The first 6 rows are patterns. Each new row is the sum of 2 different patterns, raised or lowered, with some noise. Before adding, each is slid sideways (what falls off one end comes back at the other) and multiplied by a number that may be negative. Names go in the order of the patterns.
Known rows, each followed by the names of its patterns:
[ 16 -26  20  -7  16  24  29  19  -9   1 -10  23 -20 -15  28  17 -23   7
 -11 -21   9 -21  26 -12   0  24  -5   1   3  24] | J404
[ 16 -12   7  27 -22  16 -19   8 -21  -3 -21  21 -25  -2 -13 -27  -9   6
 -28 -12 -26   8  -9  -6  22 -28   4  28  -7   8] | J820
[-11 -20 -13 -22  -8  18  24  11  24   9   2 -24   8  -3 -19  -7  10  17
  28  -4  22  11  22 -14  19 -18 -18  15 -16 -16] | J497
[  8 -14   6  -7 -27   4   0 -19  28  -2  13  23   5  15  -7  -9 -15  28
 -25  21   4   0 -27  -5 -14  -7  -2  12 -20 -25] | J363
[  9  -8 -28  21  21  -1  -6 -19 -16  -9  23  -9  28  24  -8  15  -9 -26
   1  23 -14  13  18 -16 -10  -1   9  -1 -22   6] | J7
[-12  19  23   6  -4 -19 -19  10  12   8 -11 -22  10 -19 -12 -19   9 -11
   8 -27  14  19  24  25 -10 -16 -17  -1   5 -17] | J432

New rows, each followed by the names of its patterns:
[  3  -5  24   8 -21  17  34  23  34  -3  17  17  45  -6  46  12  -5  33
  -4 -12   1  15  -3   1  17  17  27  16  37  19] | J497 J7
[  7 -22 -23 -54 -27 -20 -19  -9 -21 -18 -25 -19 -34   8 -22 -29   0 -19
 -16 -12 -11   1 -11  -7  -6 -25 -35 -37  22 -43] | J404 J363
[ 15  -3 -17 -21 -39 -25 -44 -41 -24 -17 -39 -11 -17 -45  -5 -35   7 -48
 -20 -19 -44 -18 -37 -16 -22 -65 -20 -43 -22   1] | J404 J497
[ 0 14  7 23 16 24 20 43 14 28 32 15 13 40 21 -3 23 22 27 50 25 38 26 41
 27 33  6 13 53 -1] | J497 J7
[  1  16 -30   4 -23 -30 -17 -10  14  -6  -7 -35   1   2 -26  -2   7 -29
 -20 -26 -19 -19 -39   0  14 -18 -49   9 -26   0] | J363 J7
[-22 -23   6  25  14  -6  10  17  16 -33  20   2  -3 -20  16   6  49 -21
   2 -10  -3 -12  29  -7 -13  10  -4  -6 -34 -40] | J497 J432
[ -1  29  48  13   6  17   8  44  22  22  35 -25  13  -8   5  -9 -17  34
  26   6 -11  27 -24  13  -8  50   6  21  28   9] | J404 J363
[ -5 -23  15  24 -20   8 -21 -31 -16  -3 -11  -4  -6   4 -33 -15 -20  -1
  -3 -23 -11 -34   9  -3  14  -9 -39  -2 -20  -6] | J404 J363
[  3 -14   7  30  24  13  33  20   5  27   1  22   4  -2  27  18  22  40
  31  17   6  35  11  47  14   4  11   7 -22 -20] | J497 J7
[-20 -35 -22  -2 -43 -42 -10 -22  -5 -38 -29 -22 -16 -25  20 -16 -17   3
 -22   5 -39 -39 -19  11 -58  -2 -22 -29 -42 -35] | J404 J363
[ -4 -15 -16  34  -9  19  13 -10   0  -7 -27  33 -10  12  10  16  -2  12
  13 -11  47  -5  33  25  14   3   7 -17 -16  -5] | J497 J363
[-11 -27  23   8 -31  19 -23  14  11   3  -7  18 -45  12 -18 -19   8 -15
  -3  16  12 -14   9 -18  -9 -23  33  -6  -8   2] | J820 J363
[ 10 -28   9 -37  -8 -37  -6  24  -3  27  10   1  32  19   0  -9 -25 -21
   3  -8 -14 -14   9   2  17  12  17   2   2 -36] | J497 J432
[ 11 -31 -12   8  -5  34  49  10  48  -2  20  -8   2  12  -9  -2   5  10
  50  -3  35   6  15 -18   8  -2  -9  29 -18  12] | J404 J497
[ 22   0  18  27  23  20  23  30  16  23   4  30  55  16  11  16  20  19
  44  13 -14  39  -4 -17  27  -8  15  43   3  10] | J404 J7
[ 17   0  25  30 -20  25 -13   4  14  43   6  -1   8  -7   3 -20 -21  20
  15 -14  -6 -25 -15   2 -16  19 -24   4  22 -11] | J404 J363
[ 19 -24  -8  -7  -5   0  15 -27  10  -3   2  -5  19  29  -1  27  31  18
   4  30  -4   5  36 -12  28 -16  11   6  -3  -1] | J404 J820
[  2 -31  -8   2  11 -24  11   5  17 -24 -17 -33 -28  -9 -23 -55   6 -35
 -12  11 -30 -23  16 -16  18 -11  21  -5  -6 -44] | J820 J497
[-12 -13 -51   8 -22 -14  -6 -14 -20  -2 -21   1 -13 -34 -31 -43   4 -16
 -43 -11 -39 -34 -32 -45 -43 -14 -34  10 -30 -20] | J820 J7
[-46  -2  -4 -14 -18 -36 -53  10 -18  -7 -10   9   4  -2 -27  -3   2 -16
 -15 -28 -48  17   9  22 -29 -15   0 -30  -8 -44] | J820 J432
[-25  12  13  -7 -39 -46 -48   4 -31 -31 -15 -35 -34 -34 -46 -62 -10 -50
   2 -62 -14   7  -5  -2 -37 -23 -29 -50  -7 -50] | J404 J432
[ 55 -25  18  28  51  -6  39 -18  14  22   2  65  12   8  63  20  36   7
  41  31 -28  53   4   1  35  32  17  10   7 -22] | J404 J820
[36 11 23 29  6 44 47 19 11 11 38 11  1 15 36 12 11 22 49 37 37 30  7  4
 29 20 47 31 13 47] | J7 J432
[ -4 -41 -33 -53 -31 -13   0  25 -33 -30 -12 -12 -27 -46 -54   1 -26 -20
 -44 -22 -47   7   4 -27 -11 -17  -1 -13 -14 -13] | J497 J432
[ 24   1 -14 -27   5 -41   9  16 -12  -4   7 -24   4 -13 -17 -23 -11  -6
  -7  15 -24 -36  -1   5 -22   2  -1  13  14 -19] | J363 J7
[  5  -5   3 -25   2 -44 -25 -51 -31   8  -8 -14  22 -14 -21 -19 -14 -51
 -18   1 -28 -40 -31 -16 -35 -45 -17  18 -14 -32] | J497 J7
[ 17 -21   4 -38  -9  -1 -16  -5  13  10  10 -16  22 -26  -5  -3  25  -8
 -24 -24  -9   0 -13  -7   5  26 -20   7  -4 -19] | J404 J497
[ 20 -14 -30  19 -45 -16 -29  -9 -20  -7 -22  18  29   0  35 -28 -24 -17
  10   5 -17 -11  17   9  11   6 -27 -12   2  12] | J363 J432
[ 31  53  10  30  26  44  14  -2  33  28  21   5  22   2  23 -21  42  -4
  10  42  24   8   4  44  20  -2  37  -9  34  47] | J404 J363
[-46   4 -35 -15 -21 -48 -11 -23 -34  17  -4   1  25  -5   4 -32 -13 -28
   0 -45  16   3   5 -43  -1 -19  -4 -30  11 -47] | J497 J363
[-25  -4 -18 -18 -11  29  16   3   6   9   9   6 -31 -20  -8  -4  -1 -15
  49 -31  43  53  -4  39  42  15  37  50  16  36] | J820 J497
[ 41   8  46  10  30  31  38  49  36  20  52  36  29  -8  13   9  -4  40
  28 -11  28  20   2  23  -1 -23  41 -10  27   1] | J820 J497
[ 50   2  25  45  18  22 -17   3  19 -21  13  -4  20 -20  19  52  -9  32
  17   5   9  13  38  21   8 -22  22   8  -7  -4] | J404 J497
[-23   8 -14   8 -24   5 -33 -13  -4  -5   9   6 -25   5  -9  -7 -17  -9
  21  -4  16  20 -14   1  20  11   0  33 -13  26] | J820 J432
[ 21  47  14  17   0  10  11  16 -11  33   9  38  -5  26   5  43 -18  26
 -16 -22  12  -2 -19 -12 -23   7 -15  -5  41  11] | J820 J497
[13 17 34 17 32 10 23 40 -2 40 17 14 47 48 17 38 23 29 52 16 25 38 25  1
 47  3 23 33 12 28] | J404 J363
[ 44  14  46  30 -11  39  31  28  44  38  49  16  29  30  35  15  32  50
  49  16  30  27  26  24  14  40  20  17  49  16] | J404 J820
[ 50  14   6  31  19  51  22  78  61  -9  55  19  12  49  76  33  36  46
   2  39  11  23  48  19  13  44   9 -19  55  28] | J404 J7
[-45 -43  -4   7   9   4  -7  -6   8 -41 -42 -13 -16  14  21 -19 -36 -11
  -6  -1  -9  11  -1   2 -13  15 -18   8 -16 -15] | J7 J432
[ 30  53  43  14  20  32   9   9  29  34  36  31 -10  13   7  28  25  34
  63   9  36  35  -2  23  49  29  49  21  25   9] | J404 J7
[-34  -4   7  -1 -18  -7 -22 -29  12 -29 -25 -10 -11 -13   0 -12 -46   2
 -37  20 -36  18 -10  10 -57   5 -21  -9  12   3] | J820 J363
[ 34 -11 -18 -18  -4   6  20 -11 -39  18 -26 -47   2 -27 -10  26 -21 -12
  -1 -21  -7   4   6  -8  -3   1   0  -1 -21  11] | J404 J7
[-14  15   3  20   2  14  27   2  -1  -8  27   8 -18  12  10   8  35  34
  10  13  10   3  32  -3   7  29   7 -20   4 -15] | J404 J497
[ 46  26  20  32  21 -17  51  15  14  39  33  49  45   8  31  45  21  23
  45   3 -19  34  -4  -1   8  10  -4 -17  16  28] | J497 J363
[-24  13 -14 -40   3 -18 -22 -23 -28  -5 -47 -26 -46   5 -53 -17   6 -24
 -21  -1 -16 -19  -9 -15   2 -46 -40 -15 -46 -30] | J404 J497
[ 9  4  8 -8 27 23 42 42  6  4 15 21 -8 16 38 26 -9 17 21 -4 12  5 50 -4
 -5 31 13 26 25 32] | J404 J7
[  7 -31 -22 -14  -9 -33 -30 -44  21 -50 -33 -54 -63 -35 -21  -2 -19 -20
 -26   2 -26 -61 -37  -3  -6   1 -19 -45 -12 -31] | J404 J432
[-19  32 -14  -2 -27  -4   4  30   0  -3  12   1 -20   6  11  -5   3  36
   3  22  12  -1  14  17  14  21  20 -16   8  51] | J404 J820
[ -7  -2  12   6 -22  -1 -51  -5 -20 -26 -23  23 -48 -24 -25 -36 -22 -23
 -34 -18 -41 -26 -12  -6  10 -39 -24   3 -31   7] | J820 J7
[-29 -13 -36 -27 -39 -13  -6  -2   8 -18  -4   6 -31  -3  -9 -30 -15  10
 -16  10 -26   4 -17   1 -38   6 -45 -25 -12 -38] | J820 J497
[ 32  26  35  21  12  12  -2  24  21  14  40  19   4  44  32  48  41  40
  44  32  13  20  43  19  35  14  14 -11  31  22] | J363 J432
[-12 -11 -16  -3 -27 -44 -22 -45  -8  -3  -6 -15 -11 -13  -6 -43 -30 -24
 -10  20 -10 -19  -6 -20   4  17 -33   9  11  -6] | J820 J432
[ 16 -27 -23 -23 -24  -1 -14 -16 -22 -36  -5  -5 -24 -43 -23  -1   5  -7
 -37 -45 -23 -22  -1 -43   7 -19  14 -14 -18 -13] | J497 J432
[-25  -1  -5  -2 -23 -10   0   9  -3 -25 -32  -9 -15  -4 -28  12 -15  13
  -4  -8  -1  18  -5  -6 -11 -10   3 -15 -13 -11] | J497 J432
[-13 -10  18  -8 -33 -21 -37  -4 -49 -30  16  10 -31   6 -17 -37 -23 -34
   7 -38 -19  14 -11   2 -14  20   2 -30  -9 -13] | J404 J497
